The same things were measured in two ways. Each way mixes the same 13 hidden numbers, adds some noise and spreads widely along 7 directions of its own, which tell nothing about the thing.
(in the rows, 128 means zero)
Some things both ways: the first way, then the second way.
[141 124 154 169 100 107 109  82 116  83 137 138 126 117 148 134 176 143
 108 127 166 128 162 153 136 106]
[127 111 116 138 151  99 102 104 141 174 113 135 117 116 120  93 123  80
 188 106  80  90 181 133  92  84 131]

[114 150 139 133 123 109 153 115  92 125 124 109 135 114 140 102 144 122
  95 118 104 102 143 131 122 103]
[126 113 103 105 118 192 115 157 174 118  98 151  66 161 113 110 149 163
  92 133 195 131 119 146 145 167 148]

[160 164 147 130 110 144 123 123 128 113 186 142 143 126 146 117 175 174
  91 181 141 135 145 134 103 117]
[152 119 143  70 111 141 109 140 137 126 116 129 168 129 121 147 132  93
 134 106 150 146 127 152 124  90 148]

[134 126 121 131 110 113 164 138 126 110 126 118 158 104 145 114 123 106
 161 103 106 147 124 123 130 127]
[136 118 127  89 119 110 127  75 100 145 110 138 145  88 148 105 113  55
 125 161  99 132  86 129 114 141  82]

[123 155 124 124 135 136 105  91 111 141 120  98 133 139 120 127 134 110
  77 147 120  86 146 113 136  96]
[145 127 157 141 136 137  99 122 105 106 155 113 151 117 128 117 130 150
  96  74 126 111 147  89 137  98 159]

[163 130 143 145 121 111 143  78 129 129 109 109 156 111 140 128 137 139
 110 147 152  96 104 101 130  94]
[114  96 184  92 135 109  93  90 121 104 110 111 146 110 115 101 118  89
 147 149  82 177  94 146 108 109  81]

[160 106 150 155 104 128  95 123  89 115 161 161  74  87 135  93 166 126
 123 131 130 139 160 133 130 127]
[136 127 139 108 127 121 126  82 125 127 109 101 104 124 124 108 139 124
 130 145  94 128 131 148 156 139 104]

[147  65 100 177 107 112 145 146 124 141  73 133 119 109 155 126 126  67
 167  12  98 157 157 107 132 132]
[132 144  97  88 138 138 107  87  87 104 146  89 159  75 128  90 129 117
 126 151  76 109 149  79 104 150 147]

[115 122 136 146 112 130 129 133 113 142 122 121 160 116 138 110  93  83
 176  98 130 135 145 123 138 109]
[ 92  87 114 115 138 109  96 128 136 171 128 173 159 168 151 129 101  95
 134 138  95 143  82 144 108 137 112]

[139 124 133 132 155 107  36 118 112 133 114 139 132 155 110 128 136 102
 147 153 112 131 142 120 175 118]
[101 118 157 112 133 137 128 149 170 133 119 130 130 157 129 150 129 157
 116 120 165 155  98 155 139 119 140]

[110 162 122  99 145 100 112  95 126  91 126 119 113 138 109 156 138 146
 116 144 138 115 113 104 155 155]
[144 127 108 115 121 131 136 131 153 176 104 128  74 157 130 133 147 127
  95 134 165  86 114 150 151 142 150]

[145 131 142 137 127 139 102 150  87 145 122 136 114 113 160 152 133 148
 112 119 128 113 124 105 138 145]
[159 152 102 130 163 166 131 116 136 146 123 142  69 151  96  94 148 174
 118  94 122  74 153 141 161 130 147]

[125 103 106 112 164 144 148 138 121 146 111 122 116 123 136 148 102 127
 163 104 143 137 112 138 129 146]
[132 119  88 143 143 105 117  89 117 176 150 123 158 114 152 129 146  92
 148 132  91  82 140 142 106 131 142]

[135 125 169 130 134  83  61  96 159 115  59 145 154 113 124 157 135 126
 126 162 131  92 129 139 175 126]
[113  86 136 136 117 147 133 150 148 147 127 123 143  78 117 138 149 121
 173 108 106 155 113 137 114  78 120]

[117 117 122 130 109  91  99  95  90  96 123 159  95 130 112  92 144  92
 122 112 145 137 166 164 113 115]
[124 124  86  95 119 141  80 131 140 114 125 107 151 153 117 123 119 145
 116 131 166  92 144 109 127 177 168]

[ 89 171 151 127 103 128 121 124 159 108 135 145 133 105 141 115 141 106
 135 112 107 136 166 144 136 140]
[ 92 119 155 118 130  75 101  82 105 109  94 145 141  83 128 100  72  98
 125 134 120 152 114  88 133 143  99]

[128 192 132 105 107 125  95  87 184 128  89 137 155 114 146 163 140 120
  76 139 130  88 112 101 125 144]
[ 91 116 140 127 138 116  95 136 120  96 105 128 131 135 110 135 102 128
 124 105 137 170 143 122 115 129 116]

[171  64 107 149 137  85  74 117  81 108  99 117 134 121 121 113 137  74
 157 132 110 138 149 139 170  93]
[187 133 118 146 114 199 167 127 144 151 155  89 106 102 157 116 187 134
 107 114 126  89 113 138 120 114 128]

[131 150 142 143 129 143  82 118 132 142 112 146 132 129 146 123 126 103
 146 141 137 122 127 144 139 115]
[134  99 137 113 104 137  90 128 118 109 124 120 196  98 134 141 108  95
 117  99 121 153 106 113 132 113 117]

[133 130 152 165 154  97 113 113  75 108 146 115 118 162 101 115 139 148
 164 137 150 134 138 125 169 101]
[201 143 146 172 105 155 170 123 147 170 122  84  81 102 159 101 152 148
 128 107 121  59 148 110 131 118 105]

[112 129  92 132 135 118 111 112 133 116 128 110 134 143 118 141 126  97
 138  87 136 138 119 136 147 133]
[ 96 104  93 114 125  91 110 132 144 186 131 144 160 137 158 157 106  51
 130 122 102 136 138 129 107  95 143]

[171 110 107 125 135 106  92  96 101 141  87  90 135 112 144 112 125  71
 107 112  87  93 104  79 160  89]
[ 87  90 132 108 133 126 107 141 154 145 123 166 103 182 127 136 149 117
 128 157 132 185 140 174 108 125 104]

[114 134 135 157 141 158 187 160 157 165 126 110 144 139 155 181 101 179
 147  93 188 130 106 118 121 140]
[147 124 156 134 153 157 109 132 154 110 121 100 113 132 103 117 120 162
  96 104 118 123  56 132 145 124 145]

[160 145 127 142 113 142  95 161 130 168 125 156 139 126 136 142 125 124
 113  96 149 127 140 153 107 135]
[141 134  73 161 146 167 147 148 174 188 119  97 109 146 143 150 157 122
 154  89 110  80 146 181 105 114 146]

[148 161 153 156 130 104 112 100 133  98 125 141 128 146 115 117 165 135
 141 126 121 134 146 137 147 114]
[ 91 122 120 135 138 105 126 118 167 145  62 131  61 161 129 113 110 120
 149 151 169 124 125 170 105 179 106]

[149 174 128 101 120 158 143 111 112 153 117 106 154 111 160 142 121 131
  78 102 104  79 113  88 108 130]
[128 122 200 155 129 162 147 134 138 102 139  92  78 120 123  98 163 165
 135 103 144 153 167 120  98  85  71]

[105 169 116  96 109  85 154 127 177 167 125 119 150 101 108 103 104  87
 104  91 125 121 135  98 114 134]
[128 121 144 119 157 113 133 111 168 181  93 110  81 164 128 120 137 125
 136 149  96 103  81 190 131 129 132]

[136  88 114 116 129 125 117 124  97 109 122 124 151 129 135 127 130 130
 130 175 125 130 120 126 119 123]
[118 139 162 136 154 104 130  82  69 106 149 133 157 101 142 120 115 108
 116 105  97 158 124 117 110 113  85]

[112 142 122 134 108 125 145 121  83 125 120 135 141 140 154 121 137 125
 113 104 127 125 139 112  94 126]
[ 79 116 137  86 157  95  86  97 104 121 114 149 153 165 123 120  98  96
 125 122 124 149 133 141 110 130 106]

[153 148 118 114 112 116  96 100 126 107 113 150 146 132 151 128 149 107
 131 134 108 145 130  85 126 138]
[ 60 113 126  96 135  80 107 125 117 138 102 158 142 195 152 156 110  94
 139 161 152 179 157 175  80 163  82]

[140 136 105 129 130 115 152 131 126 121 122 113 142  99 138 143 162 137
 103 117 114 119 126 155 125 141]
[ 89 119  91  66 145 123 110  79 134 122 113 147 142 113 116 125 115  67
 120 133 127 157  85 155 149 129 148]

Other things, the second way, with their names:
(64): [102  91 142 138 108 127 147 129 156 139 142 103 123 119 132 149 154 115
 165 114 116 168 112 155 139  86 114]
(385): [160 163 153 134 131 160 118 117 108  55 139 101 132 104 114 100 134 198
 114 127 157 134 168  95 115 174 115]
(526): [103 131 134 144 127 126 135 118 116 113 129 126 111 138 135 119 114 133
 132  96 140 147 162 113 124 126  89]
(290): [122 158 143 169 140 126 167 101 115 107 103 113  79  97 140 125 142 150
 121 140 163 146 135 151 104 174  73]
(873): [110 120 172 139 177 133 142 147 156 159 151 142 105 157 116 118 140 147
 162 100 109 141 103 158  86  63 126]
(531): [126 112  99  67  95 131 126 134 132 156  94 148 164 110 156 166 134  63
 109 153 153 152  98 164 125 140 145]
(567): [160 160 141 127 118 135 157 114 102 130 128  97 129 114 150 119 122 128
 129 125 127 114 153 110 102 139  68]
(818): [165 130 146 128 120 171 167 131 154 150 133  83 103  75 119 126 184 132
 134 100 180  82  99 142 117  85 148]
(543): [137 141  80 146 149 101 106 110  98 154 143 149 157 116 122 136 129 132
 141 122  95  99 192 118 119 142 133]
(151): [147 153 167 137 140 184 137 120 155  67 130 120  79  92  96  79 131 180
 113  91 167 146 130  99 148 112 123]
(176): [ 98 122 142 135 131 147 125 136 137 104 148 120 113 126 121 107 139 172
 140 128 143 153 167 100 106 132  98]
(450): [141 138  53  97 133  97 129  83  97 171 131 127 146  92 120 119 128  69
 176 133  86  77 163 123 116 131 143]
(397): [ 94 114 147 156 135  98 138 140 167 164 123 127  94 160 135 139 143 161
 162 150 132 142 165 155 107 129 100]
(239): [135 118 179 173 138  99 131 106  80 144 155 109 165  98 167 131 141 107
 135 106  87 130 147 121  73  93  81]
(350): [ 98 113 166 112 139 116 121 139 115 120 118 125 133 152 130 143 138 123
 152 133 107 187 140 166  87 112 101]
(901): [160 144 134 142 141 170  86 137 132  82 125 135 129 134 106  99 129 193
 113  93 158 111 179 107 127 155 146]
(554): [117 101 144 147 119 102 111 109 119 123 148 132 157 127 132 140 131 130
 154 125  71 177 156 135 149 111  93]
(564): [169 131 118 168 115 187 160 140 168 164 123 124  67 137 165 117 188 153
 120 140 121 120 176 169 117 140  95]
(49): [165 120  72 144 115 144 130 150 131 178 142 113 103 160 132 148 162 138
 117 101 139  62 134 134 146 133 180]
(985): [163 148 195 122 147 149 155  86 121  95 135  83  72 101 101  86 163 164
 124 118 128 127 112 136 144 101 103]
(150): [160 145  91  91 131 162 105 153 115 116 107 137 122 168 106 129 131 183
 110 136 151 103 125 137 136 196 168]
(268): [129 128 170  72 158 128 104 112 101  87 148 110 161 121  64 119 133 146
 165 105  99 156 127 135 126  78 122]
(380): [116 125 115 165 138 121 131 147 149 160  98 149  94 143 143 135 107 122
 136 108 107 140 144 141 116 128 116]
(39): [137  91 111 101  89 126 108 139 118 143 138 140 177  97 142 137 130  69
 159 112 106 146 147 111 113  90 142]
(612): [155 140  80 100 110 137 137  95  91 139 126 113 135  84 136 110 154 107
 147 151 110  95 170 117 116 160 117]
(466): [168 121 108 124 128 131  82 136  75 124 134 148 178  95 123 117 116 103
 130  91  85 113 162  88 101 112 156]
(101): [ 83 103 125 123 129 115  94 136 153 118 132 150 126 190 130 135 120 135
 127 148 180 160 128 144  99 166 102]
(860): [150 102 107 104 141  97  77 124  89 171 154 152 175 134 125 128 133  83
 140  98  71  90 153 113 114  78 197]
(507): [ 84 143 108 115 151 130 114 102 134 102 118 158 117 124 128 100 100 134
 120 123 156 144 139 113 126 159 139]
(88): [105 107 124 119  99 175 144 133 171 105  96  99  84 116 126 125 138 140
 106 138 179 159  75 141 151 161 101]
(859): [153 144 219 163 152 163 109 148 122  50 171 116 121 140  83  95 138 230
 136  64 170 149 179  92 108  91 100]
(545): [ 78 135 140 147 187 133  99 110 114  81 129 159  80 152 102  71 117 175
 141 114 127 153 165 119  89 152 118]
(936): [142 125  89  69 111 112  75  96 124 120 156 136 217  98 114 134 118 127
 121 147 120 115 159  89 169 143 171]
(762): [139 129  92  85 149 100  87 106 113 175 127 162 203 107 120 132  90  71
 130  96  99  79 128 109 129  94 167]
(372): [172 136 128 118 122 206 131 146 115 112 120 116 128  96 138 118 162 142
  78 100 163 109 112 125 107 135 133]
(706): [150 120 102 164 127 172 108 178 153 125 120 142  89 157 120 129 136 165
 113 101 141 130 144 129 118 146 148]
(251): [113 152 126 177 126 172 144 137 119  72 117 109  94 113 157 122 122 164
  87 104 172 163 142 107 108 181 101]
(61): [185 122  74 170  82 195 137 191 133 128 138 126 109 128 140 152 162 173
 107 112 148 126 150 114 131 168 134]
(688): [ 99 121 172 161 149 106 123 103 136 126 133 120 146 148 149 125 120 132
 156 116 131 147 136 158  88 127  62]
(829): [144 112 121 112 138 147 143 141 131 184 136 157  89 137 125 113 179 111
 151 131 140 101 139 158  87  93 128]
(944): [100 109 113 102 138  94 119  80 127 150 114 165 145 140 136 158 135  67
 124 132 137 160  96 201 151 127 124]
(940): [130 146 123  87 177 180 127 132 156 120 118 132  80 158  83 102 130 189
  97 124 131 117  53 149 159 142 173]
(421): [125 103 178 174 132 113 166 108 150 184 133 116 107 110 161 125 149  98
 153  99 108 121 109 158 112  65  78]
(490): [128 129  96  90 116 133  88 126 121 119 131 125 193 120 139 141 123 136
 102 149 150 115 141 110 120 176 157]
(835): [ 87 112 138 184 141 114 147 136 117 133 174 120 119 152 137 168 163 146
 144  91 126 171 159 154 114  94 104]
(233): [162 126 156  96 123 129 143  86 130 163 136  98 128 120 151 108 148  75
 121 123 109  97 107 143 126  83 110]
(929): [135 141 137 169 112 160 143 131 109  83 132  99 106  89 147 129 145 159
  87 132 141 168 148 101 112 164  82]
(160): [115 102  61 145 127 131 136 127 146 196 112 134 117 130 142 156 148  67
 148 108 111 111 130 177 119 117 120]
(5): [ 71 137 167 148 142  96 107 108 138  79  93 106 115 150 132 137  98 140
 111 119 183 172 156 137 110 161  87]
(324): [ 99 128 104 167 159 163 172 148 178 185 106 113  45 146 137 122 169 153
 157 110 132  98 142 179  96 117 129]
(205): [ 82 114  66 124  81 144 123 139 116 120 129 127 184  83 181 179 127  98
  75 133 163 172 145  99 131 169 131]
(174): [113 136  93 158 126 160 158 124 165 143 103 122  89 130 147 137 138 164
 108 134 172 119 104 157 147 187 107]
(694): [123 134 100  82 128 150 122 131 149 138 136 112 126 154 133 151 162 141
  86 139 167 116 126 150 147 145 190]
(578): [101 114 128 135 143  72  87  97 112 130 150 160 161 145 134 111 102 122
 165 128  99 134 175 110 113 132 129]
(700): [142 149 171 153 170 145 132 126 109  97 140 116 110 112 108  96 122 151
 145  83 123 131 121 116  78 100 110]
(523): [169 144 159 183 131 132 156  96  84 129 153 102 130  76 150 107 151 131
 140  85 115  97 164 106 100 104  79]
(333): [105 127 168 149 160  91 106  69 135 131 118 152 118 142 151  97 112 113
 122 144 100 149 147 148 115 137  77]
(109): [113 115 127 104  92 127 141 148 113 134 141 116 161 123 159 181 136 117
  84 144 141 177 105 122 134 135 113]
(252): [152 144 154 136 156 131 134 115  76 105 163 129 132 118 105 106 130 143
 161  76  86 134 151 113 112  84 115]
(767): [173 142 141 122 133 158 120 140 114 117 148 123 142 125 102 110 123 158
 132  81 122 107 151  94 126  98 112]
(347): [ 81 113  68 148 133  63 128 101 115 186 138 129 144 127 151 158 105  68
 152 135  84 123 142 124 114 134 108]
(487): [139 128 166 135 135 142 149 126 118 115 146  97  77 139  96 101 155 170
 164  95 129 122 146 125 127  95 102]
(788): [149 136  60  80  92 190 134 136 173 126  93 122  88 119 130 120 135 124
  78 157 184 115  91 125 167 192 161]
(11): [126 125 107  80 122 103 125 112 106 160 143 128 156 102 130 134 128  81
 132 137 111 114 137 104 117 102 141]
(454): [137 115 161  93 159  78 124  89 111 171 164 130 136 150  94 115 124  93
 182 104  56 113 114 140 136  42 114]
(494): [119 147  56  81 151 132 125 121 126 162 110 160 133 109 114 118 108 101
 141 128 122  97 128 119 120 139 173]
(899): [163 169 118 111 166 132 120  85 112 124  84 138  93 126 121  83 123 133
 122 143 142  78 125 155 106 187 137]
(546): [177 122 122  93 119 181 107 140 112 117 148  96 139 124 112 120 171 135
 109 107 121 103 135 124 122 108 161]
(179): [ 99  95 180 130 165  95 118 118 108 143 190 137 158 129 105 118 146 121
 197  81  91 141 131 130  89  29 134]
(828): [112 119 118 144 152 139 112 131 134 104 136 132  82 149  91 100 143 191
 153 123 152 116 117 130 125 165 157]
(634): [172 151  92 142 152 149 113 131 100 141 106 148 104 115 113  98 129 157
 118 118 132  66 146 113 104 172 143]
(422): [133 138 118 137 120 157 141 157 117 130 151 115  96 141 134 108 147 172
 129 123 155 105 185  85  88 141 114]
(638): [ 48 129 113 173 165 106 117 124 187 119 119 110  81 187 124 131 106 176
 140 134 162 144 142 149 114 179 114]
(516): [104 122 109  81 147  96  84 113 108 129 157 174 173 148 109 137 114 122
 110 126 143 133 131 112 141 126 175]
(305): [129 118 135  96 102 144 127 114 132 106 116 109 118 123 140 132 141 126
  87 158 155 157  91 137 146 164 117]
(207): [117 134 195  82 139 139  90 117 135  54 136 122 120 169  92 101 112 178
  84 131 185 169 111 107 142 141 107]
(789): [126 123 172  95 170 105  72 131 133 105 137 142 131 204  72 125 102 173
 110 114 127 141  86 139 147 123 148]
(31): [ 74 117 164  99 142 103 130 104 121 108  89 129 131 107 131 134 103  90
 124 152 141 195  60 159 102 142  84]
(451): [115 146 153 189 120 105 152  68 145  84  96  70  77  82 142 101 113 154
 130 164 149 142 114 120 131 205  46]
(714): [117 107 136 144  96 112 114 123 132 119 133 131 159  90 157 122 118 110
 158 147 107 171 170 100  99 134  88]
(953): [102 136 120 140 149  72 106  98  83 131 133 138 179 138 143 138  82  95
 157 109  91 140 166 118  93 135  83]
(779): [130  99 165 112 129 150 116 144 140 116 111 142  83 139  98 104 158 166
 134 145 162 141  87 151 121 138 137]
(153): [150 133 167 154 145  90 127  84  64 116 164 104 141  94 107 114 153 148
 165  88  89 106 171 113 131  89 118]
(10): [ 87 133 157 160 156 116  99 119 140  95 101 113 120 127 129 112  89 156
 105 121 152 143 114 109 100 167 104]
(754): [ 94 118 146 148 153 119 114 135 120 142 108 163  93 183 149 112 112 147
 118 129 102 156 142 143 103 149  91]
(131): [147 144 122 118 159 166 125 153 121 126 165 148 121 127  96 102 163 168
 178  82 106 119 210 119  96  71 173]
(482): [ 81 127 133  82 156  88  76 102 124 119 126 174 180 171 133 130  95 120
 122 142 148 154 151 140 115 151 136]
(213): [150 143  88  82 108 170 112 112 164  98  98 144 113 105 113 108 125 137
  89 150 183 129 119 124 173 183 156]
(504): [147 135 133 137 104 188 139 154 149 123  96 114  94 141 159 119 127 173
  63 133 153 131 109 117 142 180  98]

Some of these things the first way, each followed by its name:
[106 148 121 149 141  92 181 137 118 128 107  96 167 131 148 146 158 141
 119  96 111 126 151 130 133 126]
(507)
[140 101 148 138  92 162  99 153  93 126 127 153 154 128 169 114 130 117
 117 141 109 129 174 142  96 107]
(372)
[158  96 129 119 126 127 136 139 117 133 138 135 131 119 148 106 134 139
 119 154 130 138 130 120 108 112]
(385)
[123 105 166 157  94 130  79  83 110  89 136 157 145 111 152 147 151 141
 148 175 165 141 152  92 146 133]
(754)
[ 98 130 135 150 118 146 159 130 194 131  97 142 145 119 190 165 130 132
 171 103 152 162 124  97 129 154]
(466)
[144 121 130 105 133 102 148 158 144 120 108 128 155 126 139 124 139 144
 112 149  97 132 131 128 119 128]
(290)
[109 101  97  91 126 147 144 143 141 126 136 170 120  97 141 112 120 110
 183 136 120 176  94 133  98 181]
(252)
[165 183 128 108 134 170 137 156 139 177 155 108 156 132 112  81 118 115
  94 130  61  96 127 121 106  98]
(531)
[132 128 129 138 139 143 142 125 122 137 147 117 110 110 145 110 133 109
 150 106 120 141 147 122 142 118]
(578)
[114 176 127 142 132 110 188 162 155 156  73 114 147 119 166 175 126 145
 117  56 130 113 124 126 122 153]
(160)
[111 147 123  92 128  97 138  95 113  98 114 155 109 107 113 123 138 133
 137 135 122 125 109 118 118 170]
(487)
[149  97 154 184 137 119 152 129 101 123 141 108 125 125 142 100 144 138
 156 112 133 137 148 137 151  79]
(714)
[147 119 151 135 111  93  95 119 146 116  76 127 169 138 141 131 119 109
 118 146 118 112 136  96 147  97]
(634)
[157 145 106  81 137 160 118 100 102 124 137 116 131 120 130 119 102 107
 124 138 122 102  92 132 117 122]
(101)
[141 106 128 103 112 131 122 125 127  86 112 135 149 104 171 154 133 123
 144 119 102 144 139 102 140 151]
(829)
[151  95 138 158 111 101 161 143 125 122  92  96 150 118 163 142 137 144
  94 110 123 112 148 106 131  97]
(929)
[123 120 136  96 148 125 111  99 109  85 117 143 143 133 140 167 138 171
 142 202 159 129 108 137 133 152]
(523)
[151 157 102  86 130 136  85 109 116 151 123 139 148 139  97  93  93  86
 123 159 119 105  82 128 103 117]
(953)
[141 169 128 128 146 134 175 158 137 152 153 100 133  99 160 134 151 160
 110 113 112 122 119 133 133 132]
(213)
[145 154 135 125 144  90 161 130 160 119 112 114 125 108 126 138 137 147
 131 116 137 122 120 147 148 132]
(451)
[105  98  97  62 177 151 125 110 105 117 118 145  94 127 114 163 116 172
 129 183 154 113  68 145 110 184]
(835)
[158 135 131 126 123 130 115 137 128 122 120 125 165 135 110 152 129 152
 116 132 117 107 112 131 127 136]
(494)
[126 119 130 122 126 222 161 154  97 135 189 159 118 125 134 112 130 174
 135 153 132 133 125 187  60 146]
(251)
[123 107 121  88 117 143 103 133 104 111 157 143 113 122 103 111 113 128
 117 161 121 122 121 129 112 144]
(109)
[142  87 126 140 162 143 123 122  96 116 101 121 125 144 135 145 125 130
 166 114 116 134 134 124 149 125]
(179)
[154  84 121 136 145 142  96 148  99 153 120 130 137 135 106 139 101 133
 153 130 129 118  94 116 137 135]
(940)
[127 131 124 130 186 154 206 174  89 152 158 102 112 143 150 136 144 211
 126 149 129 128 101 142 113 133]
(944)
[140 112 107  77 162 136 103  89 146 107 133 164 144 135 119 137 132 152
 175 215 153 155  63 124 119 162]
(899)
[ 97 123 119 136 127 107 161  83 144 109 118 103 125 131 128 128 142 123
 112 126 146 125 143 101 130 114]
(860)
[177 156 147 131 114 122 106 128 128 139 101  96 172 124 195 155 140 128
  73 136 118 101 152  75 146  89]
(859)
[143 188 126 115 123 147 153 126 163 117 151 125 135  83 141 172 150 161
 125 113 131 124 110 134 136 181]
(788)
[142 124 138 112 137 107 156 110 114 105 102 146 123 107 133 146 143 170
 134 142 133 122 105 109 121 163]
(612)
[165 131 107 111 137 112 126 111  92 118 140 104 121 123 102 127 111 133
 123 131 134 107  83  99 142 127]
(454)
[135 161  84  68 130 147 111 126 157 184 127 110 128 121 122 105  68  65
 117 109 117 110  72  78 119 129]
(789)
[144 160 114  82 130 110 122 111 119 114 129 137 169 139 117 146 112 148
 138 161 146 127  71  94 115 159]
(567)
[136 120 120 108 122 127 122 151 111 175 134 156 111 132  94  31  92  67
 147 124  82 133 118 116  89 104]
(150)
[151 171 124 132 186 192 172 162 118 201 133 111  95 122 112 119 106 143
 152  72  91  99  88 133 129 145]
(64)
[115 106 117 102 133 130  95 113  81 117 163 144 131 137 140 104 139 123
 124 174 143 145 136 138 111 122]
(482)
[179  96 134 142 139 189 108 152 108 145 149 113 165 143 141 161 104 155
 154 128 134 128 116 112 136 120]
(873)
[183 130 144 111 115 176  87 126 131 118 151 144 160 127 112 112 127 139
 113 180 101 106 121 148 109 116]
(31)
[ 86 143 144 148  99  96 125 140 104 142 123 136 152 124 139 100 117  92
 142 100 126 135 158 105 128 119]
(504)
[174 128 110 107 128 181  98 102 120 150 116 142 113 108 142 133 114 109
 119 127 119 103  96 101 111 137]
(546)
[130 128 119 104 121  99 166 146 140 152  89 142 144 113 160 144 119 149
 109 109 137 124  93  87  96 157]
(268)
[114 121 128 131 108  69 109 129 110 105  97 137 153 136 158 143 126 121
 142 125 155 146 119 107 140 133]
(767)
